The first 4 rows are patterns. Each new row is the sum of 2 different patterns, raised or lowered, with some noise. Before adding, each is slid sideways (what falls off one end comes back at the other) and multiplied by a number that may be negative. Names go in the order of the patterns.
Some rows, each with the names of its patterns after it:
[ 2.64 -1.01 -2.50  0.66 -1.84 -1.79  1.43  1.61  1.34 -0.14  0.25  2.71
  1.65  0.94 -3.58  2.03 -0.97 -1.40  1.39  0.43 -3.23  0.65 -0.02 -0.67
 -1.28 -0.46 -2.15 -0.16 -0.70  1.45  0.43  0.13  1.61 -0.38  1.81  0.46
  1.07 -0.77  1.12  0.07  0.14 -0.27]
Q_826
[-1.12  1.23 -0.04  0.07  0.19  2.13  0.41  1.86 -1.55 -0.48 -3.77  0.69
 -0.35  0.50  0.42 -1.46  0.28 -1.80 -0.75 -2.31 -1.98 -0.82 -0.47  3.03
 -0.10 -0.66  0.50  1.79 -0.49 -2.03  0.15 -0.77  3.03 -0.51  0.12  1.28
 -0.20  2.12  0.58  0.49 -1.41 -0.03]
Q_889
[-0.56 -0.36  0.02  0.29  0.37  2.06  1.70  1.48 -2.66 -0.55 -1.49 -3.00
  0.55  2.01 -0.96 -0.88  0.73  0.08  0.09  0.86 -0.70  1.22  0.75  2.52
 -0.68  0.06  0.42  0.73  2.76  0.88  1.49  1.69 -0.57  0.89  1.38  1.00
  0.59  1.00  0.22  1.23 -1.57  1.41]
Q_730
[ 0.98 -0.85 -0.24 -1.22 -1.74 -1.26 -0.61 -1.38  0.98  2.48 -0.88 -0.16
 -0.25  0.94 -0.47 -0.46  1.69 -0.28 -0.42 -1.36 -3.06 -0.23 -2.07 -0.46
 -0.35  0.52 -0.22 -1.33  0.87  0.22 -1.42 -1.46 -0.70 -0.99 -0.01  0.35
 -1.08 -0.31 -0.41  0.51  0.65 -0.73]
Q_558

New rows, each followed by the names of its patterns:
[-1.73 -0.16  1.33 -0.56 -4.60  0.00 -1.84 -2.45  0.31 -1.37 -1.62 -1.31
 -0.02 -0.81 -1.46 -1.27 -2.51 -2.57 -2.68 -0.94  2.36  0.05  2.24  2.14
  0.34 -2.10  1.13 -0.24 -0.28 -0.62 -0.63 -1.64  2.09 -2.47 -3.14 -2.51
 -1.33 -1.94  0.05 -0.11 -2.23 -1.53]
Q_826 Q_730
[ 2.45  0.05 -2.14 -0.05 -0.96 -0.32 -3.54 -2.56 -0.82  2.98  2.18  1.41
  1.04  0.08  2.18  2.44 -1.87  0.92  0.44  4.62  0.57  2.22  2.13  0.97
  1.71  0.95  1.18 -1.78  0.99 -1.83  1.56 -0.01  1.21 -0.02  2.71  1.01
  2.75 -2.79  1.07 -1.19  1.00  1.70]
Q_826 Q_889
[-1.32 -1.03 -1.42 -1.06 -3.10 -0.27 -2.85 -2.28 -4.35  0.89 -2.59 -4.19
 -1.84 -5.86 -3.97 -2.01 -2.01 -0.01 -2.84 -2.95 -0.51 -0.98 -2.08 -4.87
 -1.33 -1.04 -4.14 -0.07 -1.25 -4.49 -1.61 -2.01 -4.26 -4.39 -3.45 -0.87
 -1.28 -0.85  2.29 -1.99 -3.55  0.45]
Q_826 Q_730
[-4.99 -3.57 -5.91 -1.72 -4.43 -2.84 -2.37 -1.04 -3.29 -3.25 -1.79 -5.43
 -4.39 -0.57 -3.04  0.83 -1.63 -1.97 -1.33  1.05 -2.54 -3.66 -3.03 -3.17
  0.74 -3.69 -1.64 -2.09 -2.81 -0.80 -0.98 -2.41 -3.66 -2.29 -3.03 -2.90
 -1.58 -0.33 -2.51  1.20 -0.43 -1.35]
Q_826 Q_889
[-2.11 -2.36 -0.77 -0.68 -1.33 -0.07 -2.75 -4.19 -4.03  1.07 -2.47  0.48
  0.30 -3.97 -2.72 -4.14 -2.14 -3.65 -5.46 -3.69 -2.73  4.10 -3.48 -1.35
  0.08 -1.10 -2.37 -0.63 -1.96 -2.24  1.58 -0.85 -1.12  1.36 -1.54  0.79
 -2.19 -1.53 -2.93 -3.01 -1.95 -2.07]
Q_826 Q_889
[-1.66 -0.45 -2.36 -1.42 -2.14 -2.35 -3.35 -1.09  0.09 -3.07 -1.31 -0.24
 -4.06 -2.70 -2.87 -1.05 -0.97 -3.18 -2.89 -1.72 -0.08 -5.56 -0.70 -0.96
 -2.92 -3.37  0.59 -2.35 -3.59 -1.43 -0.82 -0.70  2.04 -1.79  0.03 -2.95
 -2.16 -2.73 -3.10 -0.68 -4.08 -2.64]
Q_826 Q_558
[ 1.16  3.41  2.16  3.52  2.01  2.63 -0.41 -0.53  0.72  0.50 -1.10  0.67
  3.62 -1.03 -0.07  0.02 -0.30  0.74  2.00  3.46  2.57  1.71  4.39  2.41
  1.11  0.00  2.33  3.48  4.97  2.54  3.15  2.17  2.19  4.62  3.18  2.30
  1.15  1.58  1.65  1.02  2.76  0.95]
Q_889 Q_730
[-1.94 -3.32 -1.09 -0.35  2.60 -0.78 -0.92 -0.49  1.57 -2.59 -1.95 -1.24
 -2.00  1.79 -1.26 -0.69  1.60  0.00  2.07 -2.41 -0.92 -3.70 -3.31 -1.78
  1.51 -1.81 -1.69 -0.35  0.99 -0.56  1.18 -2.92 -0.74 -4.10  1.45 -1.85
 -0.52 -0.34 -1.89  1.31 -2.09 -0.60]
Q_889 Q_730
[-1.25 -1.42  5.65 -2.64  2.08  2.37 -0.82 -0.12  3.22 -2.04 -1.10 -0.20
  4.43  1.47  4.11  3.71  0.75 -2.75  1.14  1.47 -1.54  0.82 -1.20 -0.73
  0.24 -0.01 -1.11 -2.02  1.13  0.64 -2.22  0.81  0.19 -0.90  0.91  0.61
 -0.07 -1.72 -2.00 -0.28 -0.02 -2.82]
Q_826 Q_730
[ 3.03  2.18 -1.05 -0.72 -0.14  0.63  2.01  0.99 -0.60  0.68  4.49  0.49
  2.04  2.30  1.59  0.90  4.09 -0.05 -0.67  1.84  1.01  1.56  3.05  2.15
  2.04 -0.69  1.85  1.48 -0.95  0.74 -0.51  0.41  0.59  2.53 -0.32  1.18
  1.17  2.24 -0.12  1.95  4.43  0.24]
Q_826 Q_558
[ 0.59  1.10  1.32  1.72 -0.38  1.69 -0.11  4.34  1.41  5.19  1.87  2.30
  1.42  1.52  1.57  0.71  2.36  4.65  4.17  4.63  4.88  2.22 -1.61  2.86
  3.26  1.33  0.72  2.35  2.92  2.54  1.69 -0.58  0.52  2.47  1.05  2.06
  0.12 -0.45  1.09  1.95  0.93  3.22]
Q_889 Q_730
[ 0.18  0.44  0.24  1.70  5.79 -0.30  2.40  2.04  2.81  1.21  1.09  1.42
 -0.09 -0.09  3.06 -0.57  3.07  2.65  0.83 -0.29  3.29  2.48 -0.09  2.67
  2.05 -0.27  1.01 -0.08  0.18 -0.53  2.91  0.89  1.16  0.80 -0.22  1.77
 -0.20  1.14  1.58  0.89 -0.54 -0.78]
Q_730 Q_558
[ 2.12  1.35  1.04  2.51 -0.42  1.15 -2.08  1.76  0.03 -0.14  0.36 -1.32
  3.00  0.03 -0.55  2.51  2.07 -0.08 -0.84  1.07  0.11  3.69  0.19  3.20
  1.19  2.05  3.48  1.93  1.75  0.19 -0.23 -0.86  1.18  4.13  2.17  3.13
  6.07  1.37  0.99  1.44  2.03 -1.91]
Q_889 Q_730
[ 0.04 -0.96  0.22 -0.54  1.50  0.87  1.22 -2.08 -0.07 -1.29  2.02  0.94
 -0.26  1.36  1.58  0.50  0.94 -2.81 -1.40 -3.89 -0.46  0.87  3.14 -0.10
 -1.37  0.32 -0.70 -0.84 -2.40 -0.23 -0.81 -0.60  1.92 -2.51 -0.44 -1.15
  1.69 -0.51 -1.16  0.17 -1.67  4.11]
Q_889 Q_558
